The rows are grouped in 4 different ways at once. Each group adds its own fixed numbers to the row, and there is some noise. The rows also spread widely along 13 directions, which tell nothing about the answers.
In the rows, 128 means zero.
Some rows, each with its group in each grouping after it:
[ 55 109  94 161 115 135 104  79 109  73  88 101 178 123  79  69 179 154
 110 132 142 115 130  95 129 222 149 125 196 114 129 130 115  83 118 124
 124 134  88 112 159 157  93  67 147  76 106 137 151]  C vetag z228 z708
[145 189 132 102 138 144 150 132 187 100 154 103 165 127 126 125 127 128
 136 146 163 114 202 141  70 144 189 150 145  71 127 127 108 165 153 138
 128 100 108  85  97 124 142 126 138 114  96 133 108]  C Lemes z471 z708
[159 106  93 131 109 153 185 197  91 139 127 116 146 138  81 130 149 134
 141 106 150 131 145 118 138 124 189 177 124  81 144 121 123 113  73 106
 166  93 162 202 124 103 109 118 133 122 100  85 158]  F rago z714 z671
[122 139 173 171 130  63 134 128  84  82 167 109 173 107 172 123 102 180
  96 128 119 138 117 103 123 172 120 132 125 127 126 171 143 110 238 150
 127  93  90 124 124 121 113 160 149 133 140 129 109]  F Lemes z788 z671
[159 143  79 120 113 153 150 213  78 172 137 174 152 144 158 119 113 157
  96 128 127 135 122 127 126  80 185 154 126  97 133 102  95 103 116 124
 214 120 157 182  84 113 141 181 167 169 109  70  81]  Y lil z471 z524
[111 104  99 144 107 114 119 164 113 125 122 110 155  96  91 117 180 187
 128  86 117 109 129 162 137 186 186 154 129 100 126 129 124 120  76 144
 148 127 119 162 116 132 158 102 155 138 114  97 149]  Y vetag z714 z575
[140 138 148 154 134 129 125 130 147  91 151 114 161 159 136 134 104 124
 101 121 150 117 147 132 105 126 162 118 125 130 126 138  83 146 195 122
 119 118 107 135  97 147 110 131 121 109 119 154 120]  Y vup z788 z575
[130 147 141 146 129  97 129 142 115  88 163 137  93 155 149  85 122 124
 119 138 136 112 137 130 104 172 127 136 126  65 130 174 112 133 126  99
 138 101 124 139 142 128 122 136 127 101 122 108  96]  Y lil z117 z214
[144 138 154 143 126  85 102 170 124 132 136 131 142 113 150 115 129 139
 137 113 142  92 146 169 131 110 125  89 132 127  98 160  96 125 117 146
 153 135 125 179  90 151 176 159 179 121 169 143  83]  Y vup z117 z214
[119  84 127 149 130 185 136 133 106 120  97 130 134 167 157 131 121 105
 126 106 132 108 123 114 116 150 124 138 166 124 130 114  64 141 136 113
 163 155 114 122 109 166  82  83 158 108 125 100 155]  F rago z228 z953
[138 119 123 140 120 158 124 161  89 144 114 140 118 160 154 128 122 121
  97 114 108 126 116 118 113 136 168 136 141 134 125 111  79 149 143 136
 180 134 118 122 116 137 106 127 128 131 113 118 124]  Y rago z471 z524
[146 171 152 112 154 140 164 134 153 106 111 113 151 126 119 138 130 159
 167 136 172 125 206 148  80  89 191 116 160 163 140 149 134 157 169 147
 143 104 135 121 108 113 135 136 126 106 101 164 118]  F vup z714 z953
[ 93  86 155 148 174 110 137 145 170  95 139  96 137 176 167 123 142 150
 163  90 116  67 166 144  91 149 144 150 127  83 115 156 102 144 120 109
 131 152 112 158 122 112 128  66 202 134 149 100 157]  F lil z788 z671
[183 145 218 159 145  97 159 171 152 149 203  82 111 133  98 150 118  79
 196 118 156 114 168 139 122 108 137 153 114 110  74 166 120 135 101 126
 119  75 164 188  91  85 125 158 165  90 193 168  89]  Y lil z228 z214
[129 114 143 162  97 128  88 153 100 131 109 122 147 123 124 107 133 119
 129  99 114 117 126 115 148 134 146  95 155 148  86 126  82 124 149 178
 155 140 111 132 127 159 141 135 133 135 158 184 131]  F rago z471 z214
[167 133 120 113 115 177 155 152 115  91  83 142 127 167 114 156 123 110
 105 109 188 121 183 175  99  86 231  75 120 167 167 138  90 184 141 132
 146 125 107 158 104 167 113 152  50  96  55 114 183]  Y vup z471 z524
[146 137 142 137 137 146 136 163 205 115 175  97 145 178 112 125 123  94
 145  93 125  88 190 135  84 127 183 155 109  65  90 133  67 176 146 132
 121 128 104 133 109 125 141 110 131 151 118 170 151]  F rago z228 z671
[138 135 154 164 153 101 131 141  88 134 138 120 147 154 133 125 128 137
  74 127 129 131 108 145 120 149 180 130 124 160 139 137 117 122 181 135
 157 100 107 153 101 110 103 159 132  90 125 131 100]  Y vetag z471 z671
[122 102 135 143 117 140  99 160 148 123 118 144 152 151 169 136 119 128
 128  75 123  84 154 142 120  94 141  79 136 145  91 130  44 157 168 148
 155 185  94 146  84 184 159 124 152 161 147 157 146]  Y rago z228 z214
[151 138 119 131 115 148 153 169 132 105 164 134 124 152 145 119 109 135
 109 126 135 115 148 120  92 146 162 168 117  57 128 134  93 146 152 115
 144 106 124 130 113 123 108 122 121 149  95  82 133]  Y Lemes z471 z953
[138 100 151 137 119 148 166 170 132  97 152 100 102 116 141 147 120 121
 197 117 147 115 153 105  99 165  99 168 155  48 119 148 116 136  88  88
 112 108 146 137 152 128  99  79 156 123 142  70 154]  Y vup z788 z671
[132 140 158 152 150 111 158 141  69 103 103 152 129 136 142 108 137 163
 134 136 171 131 159 117 135  77 145  80 146 189 133 168 131 112 162 122
 161 107 148 188 123 123 116 139 143  86 144 139 108]  Y Lemes z117 z575
[166 112 169 151 141 133 195 194 100 130 156 127  95 130 135 155 117 139
 177 102 142 147 164  96 110  96 146 153 130 133 127 162 132 130 139 100
 147  92 166 183 132  81  83 124 119 133 133 101 156]  Y vetag z714 z671
[157 161 176 137 125  88 146 157 120  98 175 113 155 100 177 135  96 152
 127 124 149 134 154 127 104 151 118 133 134  95 115 164 125 142 205 144
 128  99 106 110  96 134 137 164 140 122 136 112 102]  C Lemes z714 z671
[109 128  98 146 111 145 119 163  84 101 137 168  69 170 151  60 133 141
 112 133 106 129 120  94 107 165 141 154 141  41 133 142  96 131 113  97
 164 113 137 124 182 127 109  98 108 137 107  89 113]  Y lil z471 z575
[129 137 145 137 133 139 112 119 130 114 112 125 152 156 145 123 130 120
 111 119 139 105 138 145 106 148 169 108 144 150 125 127  86 155 172 149
 147 143 104 116  96 160 133 127 132 102 121 164 115]  Y rago z788 z953
[136 110  90 152  78 134 117 157  46 103 112 159 154 131 138 116 118 149
  66  99 144 141  97 137 146 151 153 113 125 122 155 137  88 114 158 124
 165 124 109 155 114 186 114 151  96 124  88  80 143]  C vup z228 z575
[172 106 134 155 106 130 153 162  61 131 105 104 143 136  72 140 148  92
 117 125 186 120 120 163 163 131 177 117 118 147 145 134 124 105  55 118
 146  96 152 234  98 135 103 153 124  51 125 105 134]  Y vup z788 z524
[111 135 169 156 154 104 143 149 128  96 133 105 128 131 133  93 140 156
 169 138 137 105 174  99 112 120 135 119 149 114  96 166 132 117 147 133
 133 109 128 154 158  93 126 102 169 119 159 152 123]  F Lemes z471 z671
[107 106 122 184 107 106  95 174 135  83 141 138 154 167 123  54 133 144
 130  94 121  89 169  87 135 106 140  84 122  91  71 175  72  94 161 137
 136 149 116 205 158 141 148 125 137 172 152 175 155]  F lil z117 z671
[144 131 106 145  99 173 113 129  59 139  79 130 141 125 116 114 145 104
  85 139 146 156  97 138 128 193 168 127 184 150 150 104  94 125 130 154
 166 116 113  89 118 176 102 141  84  61  89 127 118]  C vetag z714 z953
[154 133 192 141 172 121  99 165 158 179 136 112 102 189 189 133 132  79
 135 103 101  84 145 175  90 120 169 126 125 135  92 123  61 187 139 156
 171 149 114 119  82 121 154 122 159 105 168 170  87]  C rago z471 z671
[148 129 154 153 134  89 164 160 103  94 194 131 103 153 172 146  82 162
 100  97 101 137 134 118  85 149 152 175  90  98 155 180 126 160 202 113
 147  90 111 128 122  92  80 151 110 166  92  76 143]  F vup z228 z524
[ 90 161 144 122 173 108 117 146 160 125  99 122 130 130 148  95 174 187
 165 119 107 106 192 158  73 123 192 110 166 152 121 147 130 164 145 173
 159 142 108  98 144 105 185 107 154 137 123 179 107]  F vetag z714 z671
[139 146 174 132 150 106 133 155 125 121 154 112 106 147 153 122 136 130
 142 120 125 117 152 154  90 164 171 147 124  93 129 161 128 159 136 138
 147 103 117 113 128 108 136 135 126 104 123 119 111]  C lil z471 z671
[127 176 155 126 126 102 127 119 140  74 130 139 146 153 136  70 122 132
 122 142 166 114 185 112 105 117 160  87 140 101 122 167 104 131 184 129
 136 110 112 133 127 139 139 137 127 111 125 166 102]  C rago z471 z708

New rows, each followed by its group in each grouping:
[ 95  73  90 162 126 151  99 170 123 116 101 132 169 139 158 132 135 172
 124  79 104  94 133 109 114 125 140 110 163 140 108 124  65 109 163 134
 162 181 100 148 132 157 122  89 164 181 125 121 168]  Y vup z117 z671
[144 142 108 144 111 136 117 181  79 148 155 153 117 150 172  95 114 120
  73 131 102 148  93 118 108 171 151 167 133  63 133 118  86 128 149 122
 180 107 115 105 130 136 120 149 116 138 103  85  91]  C vetag z471 z671
[129 135 154 136 128 151 119 137 117 129 100 125  93 152 115 104 153 115
 160 120 124 112 159 124 101 134 180 114 157 148 110 138 104 161 127 154
 154 123 132 118 153 126 130 105 103 109 126 180 132]  Y rago z471 z953
[140 130 180 142 166 105 140 148 137 133 128 114 128 148 148 135 135 140
 173 122 151  90 167 152 107  93 150 115 133 153 113 156 117 135 126 131
 147 126 155 179  92 102 138 124 188 108 167 147  97]  Y vup z788 z953
[150 130 187 138 148 100 162 149 157 100 167 117 116 171 154 126 112 124
 154  99 143  84 180 148  95 124 152 139  99  95 119 179 105 172 156 121
 134 116 122 157  89 115 126 126 153 134 139 123 137]  F rago z228 z953
[102 146  93 141 131 127 119 119 115 119 117  96 168 121  85 119 158 168
 112 137 119 141 139 117  97 190 195 163 162 144 143 126 142 115 142 153
 150 109 111  93 144 108 107 115 134 108  74 149 120]  C vup z117 z524
[131 150 157 128 135 153 164 120 115  93 117 127 104 151 130 103 130 113
 167 148 153 136 170 101  90 142 154 133 164 115 137 150 131 157 144 120
 136  97 142 101 161 124 102 102 108  91 110 151 124]  F rago z788 z953
[ 75 135  93 140 116 113 121 107 100  73 105 128 161 131 116  74 157 190
  99 124 116 122 143 100 107 186 171 131 159 111 154 147 129 113 158 132
 154 125  99 114 163 136 116  96 136 134  83 129 139]  F rago z117 z708
[104 117  96 154  83 128 118 159  46 132  90 140 135 101  64  79 189 161
 141 106 127 141 124 107 162 150 181 118 151 143 118 136 133  96  82 157
 169 113 149 172 175 138 148 118 111 118 118 157 141]  C rago z228 z575
[135 146 167 113 154 145 146 140 179 129 145  82 151 103 142 160 129 139
 181 123 138 105 181 132  82 145 150 162 169 100 105 120 110 156 124 139
 131 117 121  97  88 109 124  93 195 125 146 117 112]  Y Lemes z471 z708
[143 134 141 120 111 179 176 140  77 107  84 132 132 121 104 117 135 125
 175 143 179 145 163  91 126 107 152 111 188 144 133 136 130 122 120 128
 155 102 158 137 150 140  96 114 123  88 119 130 141]  F rago z471 z953
[109 125 161 145 127 105 147 149  96  86 112 133 142 114 130  82 143 170
 180 120 161 114 167 112 146 107 121  91 158 115 109 173 138  95 115 126
 138 120 154 186 147 132 151 116 180 113 171 136 114]  F lil z788 z575
[172  69 216 170  74 106 136 159  58  98 131  95 145  51 142 192 104 120
 155  59 149 125 119 150 178 160  89  84 136 171  99 174 112 138 155 176
 115 122  93 167  88 196 114 166 120 117 180 102 195]  F Lemes z228 z214
[131 157 119 121 126 167 131 136 149 102 139 131 120 150 124 111 127 129
 114 133 127 126 164 127  68 172 193 155 146  92 139 126  96 173 159 141
 139 109 106  67 136 132 118 117  84 131  75 129 130]  Y vetag z471 z953
[173 151 191 166 100  98 138 150 123 106 170  84 187  74 107 142  96 126
 150 119 164 141 157 100 150 119 111 112 147 136  73 157 117 103 194 168
 106  86 121 150  88 138 129 176 153 115 177 184 108]  F Lemes z714 z214
[129  98 153 142 130 139 142 137  98 118 114 103 178 125 144 176 121 142
 116  90 137 127 126 137 120 149 166 119 142 173 140 124 107 145 183 144
 140 135  97 131  94 157 105 124 137 116 117 122 163]  Y rago z788 z671
[133 133 128 137 115 113 153 167 117 124 154 100 223  96 103 131 124 180
 131 114 141 130 141 102 138 134 162 156 138 108 103 126 131  89 168 153
 145  99 122 155  99 110 129 146 192 159 136 131 119]  F rago z471 z671
[117 143 102 158 125 124 117 143 126 120 121 124 152 152  75  86 152 129
 127 138 147 109 155 126 127 111 175 118 142 128 111 134 103 108 115 132
 152 115 135 173 138 120 135 130 143 103 127 181 107]  F vup z228 z214
[122 108  94 146 112 123 139 169  94 138 119 116 153 137  66 116 179 148
 121  94 136 111 136 143 141 150 212 148 113 125 132 126 126 117  87 137
 156 113 130 200 129 113 138 125 128 119 101 133 153]  Y rago z228 z671
[113 109  88 121 109 166 124 124 113  88  86 112 137 149 111 119 158 121
  90 109 133 106 134 171 103 217 190 140 143  89 167 122  97 171  85 130
 148 141  79 103 130 177 116  94 109  90  55  83 174]  F rago z117 z524
[169 110 137 134 100 172 130 194  88 173  88 140 129 121 143 134 133  97
 158  95 145 119 140 132 147  72 143  95 171 147 102 108  64 129  88 138
 183 147 159 186  87 160 138 135 150 124 166 133 122]  Y rago z714 z708
[146 162 107 117 122 155 163 152 138 112 128  95 199  98  59 139 140 148
 150 139 174 144 183 136 105 130 197 147 158 119 135 126 137 124 127 142
 131  83 127 132 121 127 133 145 133 107  84 145 127]  F vup z117 z671
[141 116 111 153 128 150 119 136 101 116 124 112 181 156 154 130 117  96
  62 132 155 113  99 150 126 183 136 134 141 106 141 111  69 121 146 116
 150 129  89 131  74 176 101 137 152  68 110  91 113]  C Lemes z117 z671
[ 74 126 152 157 179  84 135  84 120  87 118  89 143 145 133 137 157 212
 114 115 105 122 143 122  80 201 194 153 147 187 158 161 166 137 199 143
 138 116  89  92 145  77  82  91 142  95  90 140 145]  Y lil z714 z524
[125 148 162 112 132 139 161 136 101  97 102 109 167  83 121 150 138 172
 168 130 174 139 174 135 108 134 169 102 183 167 136 146 157 133 153 150
 137 103 116 113 133 141 130 141 135  92 114 126 135]  Y lil z471 z671
[113 157 126 144 147  98 115 131 129 102 119 126 159 145 159 101 135 175
  89 132 122 107 157 144  99 141 178 111 131 136 133 145 111 146 183 161
 162 131  89 121 110 121 149 140 152 122 107 146 104]  F Lemes z714 z524
[136 129 111 152  88 162  86 146  72 127  86 139 129 131 131  99 138 106
 104 127 126 133 114 136 129 148 164  97 164 144 128 119  81 136 137 169
 162 135 116 116 144 185 140 150  80 111 111 166 116]  F vup z788 z953
[128 121 148 139 103  98 135 139 111 105 132  88 141  76  88 142 162 161
 153  95 139 132 149 158 121 202 175 138 143 130 132 159 148 141 112 163
 123 104 107 121 129 137 139 125 107 103 107 127 165]  C vetag z714 z214
[ 80 111  63 147 149 157 130 150  53 138  78 165  93 167 184  74 153 163
  97 153  88 126 101  98 103 159 138 160 175 111 161 114 109 117 100 106
 218 142 131 116 169 112  95  77 169 118  98  71  99]  F Lemes z117 z524
[112 172 159 103 147  92 160 124 135  92 145 112 143 110 142 101 136 179
 156 141 142 119 175 122  87 154 151 149 156  81 136 160 157 136 146 126
 147  93 123 104 128 103 132 114 186 123 128 111  92]  F rago z471 z708
[123 112 177 153 161 117 140 136 134 131 123  93 100 131 114 153 160 124
 177 107 136  99 163 155 108 137 162 129 140 172 115 148 126 161 104 143
 137 120 123 148 122 104 122  95 149  83 150 157 138]  Y Lemes z228 z214
[ 96  95 127 140 112 133 128 163 104  62 101 147 105 122 166  95 141 174
 157 105 132  97 167 104 112 139 118  91 156  89 116 166 107 137 140 123
 138 149 107 142 179 160 135  81 130 154 128  88 185]  Y Lemes z471 z671
[155 134 196 183 160  95 107 161 117 190 166  94  87 147 129 124 139  88
 155 120 108 110 110 145 124 134 128 155 129 140  83 143 100 130  93 138
 153 102 162 166 104  82 124 129 187  83 205 179  50]  Y vup z228 z575
[107 129 157 128 139 162 143 129  90  96  86 139  92 112 150 136 143 148
 158 115 133 148 163 130  85 148 160  94 184 185 149 151 126 182 166 148
 142 129  97  74 172 156 115 110  72 102  94 134 162]  Y vetag z228 z671
[117 164 115 132 121 150 132 129 106  95 122 134 131 129 130  87 135 138
 117 156 133 145 147 111 104 155 161 137 160  95 140 128 119 145 147 138
 146  99 123  92 159 137 132 116 109 110  97 142 100]  F Lemes z788 z575
[ 78 164 116 113 139 125 148 125 111  80 108 144 156  92 135 102 149 230
 146 134 136 136 185 115  91 128 175 121 167 146 147 151 159 144 185 156
 155 116 108  87 158 127 155 114 141 147  89 139 126]  F Lemes z228 z575
[ 64 117 100 149 200 124 135 126 174 123 123  99 160 182 112 102 176 176
 131 129 114  89 165 120  75 150 190 167 148 128 129 126 117 114 128 104
 155 137 117 138 131  71 110  55 209 116 112 140 121]  Y vetag z117 z671
[115 162 106 141 136 139 120 142 136 113 135 145 132 158 120  76 140 148
 118 146 124 126 160 108  87 138 175 134 147 113 123 143 101 126 160 133
 157 115 128 116 140 119 129 124 119 131 102 160 101]  Y vetag z117 z953
[103 139 137 174 135  69 121 134  71  90 141 163  91 173 181  53 121 156
  94 150 126 121 109  99 123 149 106 115 137  98 137 176 117 100 161  91
 166 110 130 155 156 113 113 136 144  93 144 119  72]  Y lil z714 z214
[136  89 206 166 157 127 145 146 138 104 114  82 134 135 118 155 144 110
 184  79 148 104 179 138 118 127 142  94 151 182  97 173 103 149 137 147
 116 136 110 166 120 134 100 100 139  93 167 157 185]  F vetag z117 z671
[119 137 158 136 142 122 126 136 126  99 107 105 149 109 137 126 148 155
 145 118 140 111 173 149 102 149 160  98 161 151 122 152 123 155 157 167
 136 127  93 115 131 145 147 122 136 107 126 153 136]  F Lemes z117 z671
[150  84 127 152 117 183 162 105 124  94 130  67 183 156  78 199 117  92
  88  92 150 133 123 123 112 206 193 169 130 152 156 113  90 151 160 119
 114 113  83 118  91 151  24  94  96  76  65 103 209]  Y rago z117 z524
[120 134 150 151  85  91 112 133  73  78 152 115 161  57 155 136 118 179
  84 101 117 139 107 138 121 224 128 124 139 115 135 160 132 145 207 176
 120 109  58  80 129 179 142 169 102 140 104 101 141]  Y Lemes z228 z671
[137 110  80 152 102 155 131 194 120 152 156 121 153 125 102 136 122 143
 135 100 107 130 126 101 123 121 156 182 135  89 108 109  88 109 115 129
 165 118 143 157 123 115 120 123 153 177 117 119 134]  F vup z228 z214
[ 91 132 104  99 181 177 144 152 179 119  89 154 121 185 162 110 154 171
 169 109 133  77 214 162  59  82 205 122 151 128 138 129  92 180 119 126
 182 169 127 123 118 122 160  80 165 151  92 124 138]  F lil z228 z953
[117 147  85 134  99 143 130 167 133  88 149 142 137 149 112  73 134 144
 110 125 126 131 158  98  95 161 182 147 132  49 124 139  99 130 151 125
 140 110 107 115 171 134 133 119  84 159  72 118 149]  C vetag z471 z671
[111 104 100 158 121 147 112 149 134 124 139 103 160 120 107 138 150 159
 122  89  93 114 139 105 104 174 179 162 146 119 116 117  94 128 144 146
 148 134 105 125 126 118 106  86 135 166 103 131 165]  Y Lemes z117 z708
[ 86 109 154 122 165 127  93 137 119 136  93 153  70 157 234 124 146 155
 133  83  67  83 137 166  71 147 146 112 158 143 137 137  77 202 148 143
 189 185  89  78 122 153 148  85 158 151 130 110 122]  Y rago z228 z708
[140 100 143 135 120 158 160 176 130 114 135 108 160  95 125 166 119 152
 183  96 150 119 171 101 124  99 137 129 156 133  95 127 104 120 138 135
 138 130 133 158 107 129 117 106 171 151 148 116 169]  Y Lemes z471 z214
[125 119 155 112 128 108 149 131 104  75 102 118 154 105 143 166 146 183
 125  86 156 107 166 195 108 164 202  98 117 163 165 164 147 173 146 161
 135 137  86 143 100 157 150 145 109 119  82  86 179]  Y lil z788 z524
[ 76 129 100 141 170 115 144 125  80 120 101 137 135 136 142 100 166 211
 109 130  96 138 132 115  95 161 183 160 163 157 175 140 150 113 148 126
 191 114 123 117 152  84  95  94 157 131  87 100 121]  F vetag z117 z708
[ 91 122  71 135  93 132  87 152  83 124 103 151 149  96 152  97 154 174
  91 118 109 109 107 152 128 180 144 120 157 100 130 111  94 127 122 160
 176 155  88 106 127 181 173 132 148 145 107 104 109]  Y Lemes z228 z214
[137 128 137 133 119 138 132 172  98 140 145 134 112 116 165 139 119 162
 140  88  70 145 138 104  92 140 161 160 150 124 130 139 109 158 170 155
 177 119 126  95 135 115 117 121 118 191 111 120 139]  F rago z117 z708
[104 164 124  87 129 125 121 111 144  99  92  95 173  72  98 130 188 182
 162 118 157 110 190 199  86 201 213 123 175 122 155 141 159 159  86 172
 140 121  95  86 118 154 182 123 142  94  79 120 127]  C lil z117 z708
[133 118 108 105 124 157 148 169 119 115 132 124 121 141 161 142 131 140
 118 100 110 115 132 165  84 189 178 178 131  54 160 115 103 186 115 122
 163 125  98  89 120 146 127 105 131 143  78  46 155]  F rago z471 z671
[101 142 121 144 144  79 133 151  84 133 119 154 134 131 147  85 155 176
 116 130 135 118 129 146 127 129 155 121 134 140 137 155 133 104 128 130
 182 122 128 161 117 117 156 148 172 113 129 115  81]  C vetag z228 z214
[123 177 146 117 126 107 123 142  71 144 111 125 112  78 130 104 168 148
 136 146 130 152 131 178 105 193 170 132 169 136 148 139 157 158 103 171
 164  96 115  79 145 139 175 167 115  79 107 130  72]  C vetag z228 z671
[166 119 143 140  69 120  96 207  73 133 123 152 107  83 164 121 115 129
 142  85 118 116 129 154 143 125 117  82 137 106  95 160  86 138 102 169
 162 147 127 163 115 186 178 178 121 167 152 105 121]  Y vup z117 z524
[136  89 114 159 125 145 135 160  52 124 117 144 123 150 167 137 122 137
  71  95 103 144  89 143 119 174 164 143 130 141 166 134  94 144 160 128
 176 128  97 130 122 153  86 134  94 128  84  64 159]  F vetag z117 z671
[149 129 176 162 117  80 106 185  98 159 144 108 159  76 119 127 150 148
 161  88 120 122 143 144 148 133 149 105 140 162  78 161 124 109 129 190
 147 122 127 171 104 127 175 169 154 143 177 171 113]  C vetag z117 z671
[121 145  91 126 123 141 133 153 110 144 121 111 139 116  84 104 177 142
 134 139 129 122 143 133 114 158 199 164 147  97 141 105 132 123  69 137
 159  99 147 150 141 104 145 109 141 108 102 129 109]  Y Lemes z788 z708
[112  98 125 134  90 117 137 145  97  98 128 104 173  77 111 141 147 186
 134  85 124 120 132 115 131 187 164 143 149 106 128 138 131 116 136 146
 136 123 107 134 126 141 118 105 151 160 115  91 175]  Y rago z471 z708
[122 109 123 154 134 151 140 136  96 125 118 118 131 163 123 123 138 125
 112 115 113 134 117 108 121 154 171 158 142 133 138 115 100 138 139 124
 155 118 130 129 134 122  91  89 131 111 117 138 134]  F rago z788 z575
[116 103 168 165 123  98 140 121  86  85 115 124 155 124 160 124 113 161
 120 102 145 119 132  87 137 136 105  94 160 155 125 167 106  97 195 113
 138 127 119 166 109 144  81 113 164 111 160 118 143]  Y rago z714 z708
[141  98 104 143  84 148 100 159 159  91 108 108 202 138  88 135 136 125
 103  70 162  78 166 167 132 124 202  85 119 109 109 126  50 129 124 145
 124 157  92 195  78 187 143 128 123 148 110 130 191]  Y vup z471 z708
[147 181 139 134 129  90 112 148  48 127 124 167  94 154 198  78 105 135
  50 165 120 142 100 155 108 138 155 111 130 123 162 150 116 146 170 143
 190  98 112 111 119 134 134 194 115  96 111 109  39]  F vup z471 z524
[132 149 126 151 117 136 114 152 120 111 133 109 155 121 100 120 141 142
 115 122 125 131 155 115 105 151 196 125 140 133 109 126 110 142 179 169
 134 104  99 116 148 127 134 137  90 133 100 174 140]  Y Lemes z471 z671
[140 159 216 151 123  83 161 110 123  35 143 112 176 102 149 114  85 149
 142 137 194 127 195  90 129 100 106  62 156 144 104 199 128 112 239 139
 101  94 105 153 109 143 104 156 145 104 166 153 132]  F Lemes z471 z708
